Each cloud of rows lies close to a flat space through zero, with a little noise off it, and is much wider in some directions of that space than in others. After each cloud: how many dimensions does that space have?
(in the rows, 128 means zero)

[[118  76 107 107  15 196 108 173 114 162 154 124  99 157 189  47 141 114]
 [149 118 153 132 116 138 101 187 183 121 190  83 133 129 161 157 144  33]
 [110 104 137 102  87 101  93 145 144 109 136 131 150 189 130 120 102  58]
 [104 124 113 102 179 129  96 119 115 130 117 159 190 132 178 161 146 114]
 [111 165 140 154 159 133 100  91 111 219 152  97 115  95 193  98 140 122]
 [153 191 133 157 166 111 151  86 128 125 130  99 116  94  94 159 155 122]
 [124 109 130 116 142 127  86 188 143 103 104 110 139 146 206 120  64 152]
 [ 85 136 118 132 201 130  98  78 125 167 160 136 201 109  83 184 159 147]
 [175  41 142 109  80 135 170 118 128  95 143 169 138 132  75 132 154 158]
 [156 160 150 145 158  82 154 149 146  84  93 116  93 124 121 146  88 121]
 [157 230  73 133 163 136 154 151  83 183  29 111  46 114 201 141 156  95]
 [ 93 186 116 167 160 154 161 137 111 184 119 129  74  76 142 104 140 132]
 [127  57 154 105  89 131  63 116 174 106 221 103 212 164  96 150 137  99]
 [130 155 143 139 208 109 102  85 147 122 166 108 190 100 101 200 158 124]
 [168  68 161 102 126  84 104 104 154  49 148 126 195 164  84 169  98 157]
 [119 122 122 108  98 130 136 164 125  89 106 159 120 143 171 104 123  88]
 [102 189 123 152 146 130 133  95 120 149 142 111 120  99 121 117 146 114]
 [114 203 109 150  79 191 152 119 121  97 179 107  97  68 184  73 198  79]
 [141 105 138 105 172 144  91 140 148  97 163 137 198 102 225 166 167  90]
 [110 103 149 119 152  86 114 101 142 142 151 149 169 156  67 164 126  93]]
  10

[[132 136 179 154  59 103 177 105 137 110  93 126 112 164 112 153 123 142]
 [137 138  74  71 170 140  42 124 154 139 137 136  67  69 128 124 188 132]
 [147 123 118 105 119 165 168 133 134 134 147 100 159  96 158 127  89 122]
 [129 167 151 184  97 156 181 122 112  78 142 132 143 127  92 114 106 118]
 [ 83 146 132 145 109  82  90 162  66  93 191 130 102 105 107 105 178 160]
 [114 135 181 153 106 105 117  93 148 111 108 162  89 193 143 148 122 101]
 [127 157 140 106 130 143  97 108 114 119 125  93 109 172  88 176 170 139]
 [ 92  99 141 120 112 139 102 116 127 136 142 111 126 150 138 127 104 136]
 [207 131 126 144 154 102 112 153 135 114 134  96 175 149  79 161  22 103]
 [157 121 134  60 118 145 129 120 160 152 114 153 131  65 116 115 164 112]
 [138 142 185 136 119 104 135 169  94  96 147 123 134 105 148 113 157 107]
 [ 81 144 126 150 127  57 109 128 114  68 145 142 117 127 137 126 127 102]
 [192 143 108  68 146 119 100 106 165 149 142  95 120 120 125 189 112 100]
 [155 137 149 120 142 143 133 134  99 110  76  99 147 146 137 169  98 135]
 [107  79 169 157 135 132 135 167 137 130  44  80 129 167 161 123 161 170]
 [117 122 132  97 124 137 152 197 125 119 156 105 133 132 159 116 154 187]
 [152 110 140 162 114  93  93 102 110 135  85 122 121 154 108 164  62 130]
 [ 97 136 116  92 106 180 136 138 124  95 119 110 140  90  79 117 143 169]
 [141  94 143 160 132 138 137 195 129 153 161  56 154  95 119  83 160 138]
 [ 69 106 128  80 138 144  90 128  91 121 123 143 122 102 165 114 150 143]]
  14

[[107 112 146 113  84  78 168 113 153 125 114  77 146 162 120 143 154  96]
 [134 147 160 126  97 150 161 142 116 160 115 107 125 142  91 155 115 113]
 [110 149 128 116 114 152 100 139 129 108 128 134 114 104 155 140 134 148]
 [145 102  93 142 130 133 181 123 117 128 139 122 129 159 168 158  90  96]
 [133 136 153 137 118 160 130 177 101 117 139 152 118  87 121 127 114 135]
 [155 128  83 116 154 108  88  95 157 139 186 154 142 149 125  42 123 138]
 [131 123 167 158 120 175 194 157 103 177 173 152 133 172  38 122 114 112]
 [150 125 111 144 166 173  84 143 125 123 124 185  86 124 103 124 112 175]
 [ 98 118 135 148 119  91 203  73 185 194 166 117 173 231  60 118 137 101]
 [127 125  78  99 131 122  77  88 143 118 119 142 125 128 191 120 136 123]
 [136 128 119 138 129 157 135 133 119 147 134 166 125 107 118 136 122 108]
 [130 139 122 125 150 137 101 116 120 143 135 125 124 104 147 127 126 145]
 [129 123 127 136 126  97 159 108 153 136 151 111 147 168  75 104 149 110]
 [124 151 137 128 134 139 140  99 125 175 118 111 140 150 100 143 131 114]
 [146 144 136 108 128 145  77 149 106  94  83 128 104 131 116 113 136 153]
 [141 140 146 131 121 132 140 151 117 133  97 132 135 129 147 138  85 137]
 [115 111 125 131 110 140 154 142 112  94 124 127 127 157 117 141 151 100]
 [109 140 132 150 128 120 177 125 136 164 153 121 153  69 176 170  99 112]
 [124  85 125 156 132 172 159 168  90 108  98 157  84  74 168 220 112 114]
 [117 104 111 133 128 153 148 109 127 149 124 133 108 150 143 178 124 116]]
  12

[[130  94 129 141 103 162 155  87 116  92 148 133 131 120 125 131 100 118]
 [ 90 141  91 118 128 111 133  96 136 117 165 126 133 135 140 122 158 101]
 [140  90 126 136  89 132 169 111  95  85  94  60 135 154 135 120  94 121]
 [152 158 123 139 165 128  28 123 149 106 117 123 164 148 132 201 131  78]
 [124 130 122 163 135 108 149 108 108 146 132 116 118 152 102  86 141  75]
 [158  78 144 144 100 113 119 118 118  92 140 104 129 135 192 137 143  50]
 [154  90 140 115 173 105 114 144 163  98 152 133 115 119 159 220  88 121]
 [163  80 130 136 146 125 152  89 109  89 127 115 135 144  86 142 138  96]
 [134 125 189 124 150 176 161 114 112 124 149 152 120 110  78 184 123 123]
 [147  96 118 135 135  63 134 111 107 113 101  92 149 173 116 137 161 110]
 [124 114 190 101 137 195 168  97 117 189 141 127 140 130 117 122 169 134]
 [164 157 120 122  80  91 175 120  91 137 148 108 143  97 107 104  91 168]
 [139 106 126 129 100 100 112 159 148 143 134 152 132 104 219 131 137 136]
 [154 133 143 134 132 138 147 160 123 109 159 139 132  67 168 194 137  98]
 [ 72 173 196 138  88  78 104 176 107 161 148 130 120 116 178 130 153 165]
 [156 181 142 130 112  96 111 180  94 128 125  86 147  91 136 142 142 137]
 [138 173  94  97  68  59 156 175 128  94  91 129 107 121 158 187  85 141]
 [119 124 122 164  96  88  95 106 123 111 150 163 152 125 162 145 133 119]
 [207  92  95  84 169 149 111 109 159  90 128 139 106 126  92 120 145  73]
 [164 129 133 127 160 181 101 108 137 155 115 131 145 140 116 120 181  55]]
  14

[[130 155 115 160 121 162  78 151 158 129 113 159 137  96  74 107  88  36]
 [ 91  88 131 164 137 173 125 137  97 130 141 109 109 118 179 149 135  91]
 [ 95 179 114 101  73 173 129 109  90 121 103 152 119 145 162 143  66 116]
 [113 125 118 151 105 190 120  75 149 157 149 160 127  89  98 104 137 108]
 [149 189 128 134 123 117 124  84 165 152 134 167 110  96 145 121 142 101]
 [121 151 123 120 130 154 120  88  93 108 154 115 165 109 108 105 169  98]
 [143 124 124 103 149  94 116 151 146 113 104 108 138 149  73 138 129 120]
 [134 103 118 116  66 137 172  89  87  83 121 124  71 151 187 126 142 155]
 [ 95 146 112 140 128 172 145 144 121 153 173 151 163 129 138 137 106  84]
 [ 89 123 130 173 133 137 117  94 171 101 169 106  85 133 135 147 150  92]
 [125  80  99  80 137 113 120 164 139 137 129 165 141 101 120 136 110 128]
 [166 119 140 137 176 104 124 154 167 107 168 114  94 115  80  96 126 119]
 [112 123  91 149  63 147 114 106 167 112 126 100 146  86 162 138  55 113]
 [ 95 101 119  65 121 113 106 153 153 119 128 126 170  74 122 175  99 128]
 [111  85 140 185 112 127  99 123 121 164 208 144 114 108 123  88 131 114]
 [ 95 177 172 160 120 148 140 114 182 124 176 164 166 120 151 117 152 150]
 [106  79 163  81 156 173 115 132 117 145 133  71 127 140 175 107 115  97]
 [174 102 135 143 154 150 101 102 159 173 107 113 108 145 134  48 140  58]
 [103 121 101 136 137 139 163 128  95 105 129 124 157 178 140 151 157 151]
 [131 156  96 169 206 138  86 128 106 105 139 129 108 120 125  87 111 114]]
  16

[[148 156 134 152 204 107 202 192  88 112 201 128 143 187 179 220 169  96]
 [137 105 121 161 126 138 155 120 153 130 146 160 108 128 187 124 102 129]
 [141 141 199 151 187 105 178 141 130 129 132 117 113 159 156 164 148  99]
 [120  61 124  86 100 129 157 152 159 146 128 169 135 171 162 180 168 122]
 [145  95 101 110  90 242  92 148 104 103 171  83 132 148 146 131 161  86]
 [145  82 176 184 122 139 190 136 156 105 162 106  88 162 175 142 186  45]
 [169 174 101 106 199 144 197 170 121 111 170 212 189 195 101 132 105 129]
 [125 133 156 148 180 104 102 154 143 199 141  97 109 150 161 158 155 171]
 [182 147 164 145 160 103 103 157 113 152 131 107 135 143  61  99 112 150]
 [145 115 130 113 153 114 158 143 180  97 124 154 147 132 125 166 139 145]
 [ 72 133  96 103 122 135  74 149  98 133 144 147 118 141 115 199 122 183]
 [ 73 106  98 135 112 109 164 128 186 126 133 150 154 128 134 123 144 130]
 [126 101 157 136 147 113 140 152 102 169 105  87  58 126 118 129 163 122]
 [154 152 122 138 167  80 150 101 174 122 129 169 152 107 141  98  70 148]
 [106  86 179 150 170 104 209 159  71 158 119 116  75 149 184 178 112 148]
 [ 95 151 123 119  76 163 100 166 161  76  75 119 157  60  98 141 145 116]
 [ 94 101 203 175 129  91 150 150 144 129 106 107  99 131 113 163 137 142]
 [104 104 129  96 113 133 188 119 160  73 125 136 166 143 143 165 172  80]
 [170 152 175 217 151 110 163 163  59 190  96 101  98 142 104 104 130 203]
 [163  62 141 108 112  95 177 147 148 132 105 185  90 133 132 130 112 103]]
  15

[[136 157  77 120 124 137 154 114  88 105 170 111 118 145 141 149 161 119]
 [133 141 104 125 124 133 135 124 112 121 142 123 123 136 132 135 137 125]
 [146 152  88 123 109 128 144 133 105 108 156 118 132 145 138 155 141 121]
 [147 124 109  98 111 151 118 155 115 131 136 131 116 151 121 137 144 135]
 [137 120 144 132 108 112 112 149 158 137 110 140 151 123 123 142 103 132]
 [134 136 112 124 124 131 135 129 120 120 138 127 130 135 132 136 133 124]
 [139 167  73 128 117 128 159 114  93  99 173 114 132 142 144 159 146 114]
 [120 129 146 148 129 105 127 123 149 126 116 132 147 115 133 133 108 123]
 [138 166  54 102 129 158 169 107  60  98 185 102 100 158 142 135 182 120]
 [123 135 120 128 135 130 136 116 120 122 136 122 122 126 130 125 137 121]
 [126 134 134 144 123 111 129 125 136 122 126 126 140 121 131 139 116 119]
 [106 116 157 134 160 131 130 107 131 135 115 129 117 112 131  94 136 134]
 [130 121 134 122 127 131 123 136 133 134 126 135 127 130 123 124 124 132]
 [144 178  60 130 106 125 160 117  82  90 181 111 136 152 142 172 150 110]
 [130 133 135 141 112 113 123 137 147 124 123 134 149 125 128 146 109 123]
 [152 145 108 134  87 107 120 156 144 117 129 138 162 140 126 183  98 119]
 [105 137 124 139 162 129 151  89 105 116 142 111 116 116 140 107 150 124]
 [136 132 117 126 115 124 128 132 125 121 130 129 135 134 127 144 124 126]
 [144 147  97 126  99 121 130 143 121 114 144 127 141 141 133 163 120 121]
 [127 145 118 142 129 118 138 116 124 116 137 124 135 127 137 138 125 119]]
  3

[[116 136 137 134 125 125 123 141 115 144 104 145 147 120 142 113 112 109]
 [153  98 159 186 138 149 132 122 140 112  99 142 115 154 127 160 112 140]
 [118 104 138 109 117 136 136 129 119 155 111 116 110 127 142 133 136 140]
 [138 138 131 156 120 133 127 127 139 114 114 144 119 111 133 136 123 130]
 [154 118 121 131 119 115 155 112 146 112 143  94  98 141 111  96 125 144]
 [129 125 109 118 119 122 112 132 125 105 133 119 123 106 125 145 116 135]
 [112 130 153 104 105 135 170 138 113 200 122 124 120 142 139  86 143 100]
 [134 131 143 136 117 133 156 116 132 157 115 110 121 141 135 103 143 117]
 [122 144 145 147 127 142 114 118 123 170 115 121 141 142 140 110 152 121]
 [126 120 100 108 140 117 121 128 133  89 147 134 117 121 125 139 119 163]
 [125 130 109 103 120 114 108 133 107 109 113 141 135 117 139 152 102 123]
 [120 128 112  89 135 104 123 134 115 119 127 138 136 132 132 111 110 126]
 [125 136 141 164 141 132 151 132 154 109 116 148 137 101 133 122 132 122]
 [118 125 122 104 133 125 115 134 124 130 134 135 126 120 128 137 133 133]
 [130 117 146 111 130 135 108 124 123 154 123 123 123 140 123 148 147 116]
 [120 153 111 109 121 113 132 125 124 117 115 140 138 104 145 121 127 119]
 [145 119 123 142 139 129 134 113 129 100 123 129 129 152 126 159 119 136]
 [108 108 133 110 111 132 122 153 104 149 111 131 126 110 141 136 107 126]
 [133 135 107 144 116 128 128 123 132  90 119 122 125  97 139 156 117 139]
 [119 124 133 131 122 122 129 149 117 127 110 148 135 115 136 121  98 118]]
  11

[[139 160  89 127  93 138 127  72 133 108  84 111 166  75 130 127 135 128]
 [ 96  77 147 151 198 159 136 197 141 139 148 152 104 211  92 121  83 146]
 [147 194 105 106  69 133 118  55 121 114  86  97 169  40 142 139 160 118]
 [132 164 126 140 105 143  99 112 134 120 116 105 117  92 115 136 135 134]
 [153 115  97 102  95  82 172 108 137 110 109 130 165  96 185 128 157 112]
 [152 157 111 105  91 109 144  80 138 110  97 112 166  68 164 141 160 113]
 [129 164 129 137 127 139  98  80 147 117 100 113 141  92 119 142 140 125]
 [ 97  75 124 146 170 173 151 209 116 142 149 151 111 208  85 107  67 152]
 [108 146 144 160 157 160  76 108 131 136 129 126 107 142  76 129 111 141]
 [134 139 114 132 127 120 119  86 151 111  97 123 149 102 135 135 139 126]
 [137 112 145 130 109  84 107 142  88 157 192 141  71 152 136 112 144 121]
 [122 125 117 121 145 149 155 129 158 107  88 126 170 120 133 137 117 129]
 [127 117 123 126 139 122 137 119 138 124 118 134 144 132 135 130 129 125]
 [120 152 155 131 125 153 104 156 109 146 154 117  97 132 102 131 121 130]
 [122 175 157 189 140 153  31 107 171 115 123  94  59 103  83 149 134 146]
 [134 180 104 120  73 177 134 138 133 104  89  86 144  65 122 138 121 137]
 [135 111 109  99 111 116 177 141 114 126 122 137 162 125 158 122 130 120]
 [128 129 140 149 127 135 108 165 140 126 144 115  84 133 117 134 123 137]
 [125 143 112 146 120 156 111 128 139 115 107 112 122 113 105 127 115 145]
 [121  72 137 125 155  97 152 161 105 152 171 165 113 192 136 107 116 125]]
  6
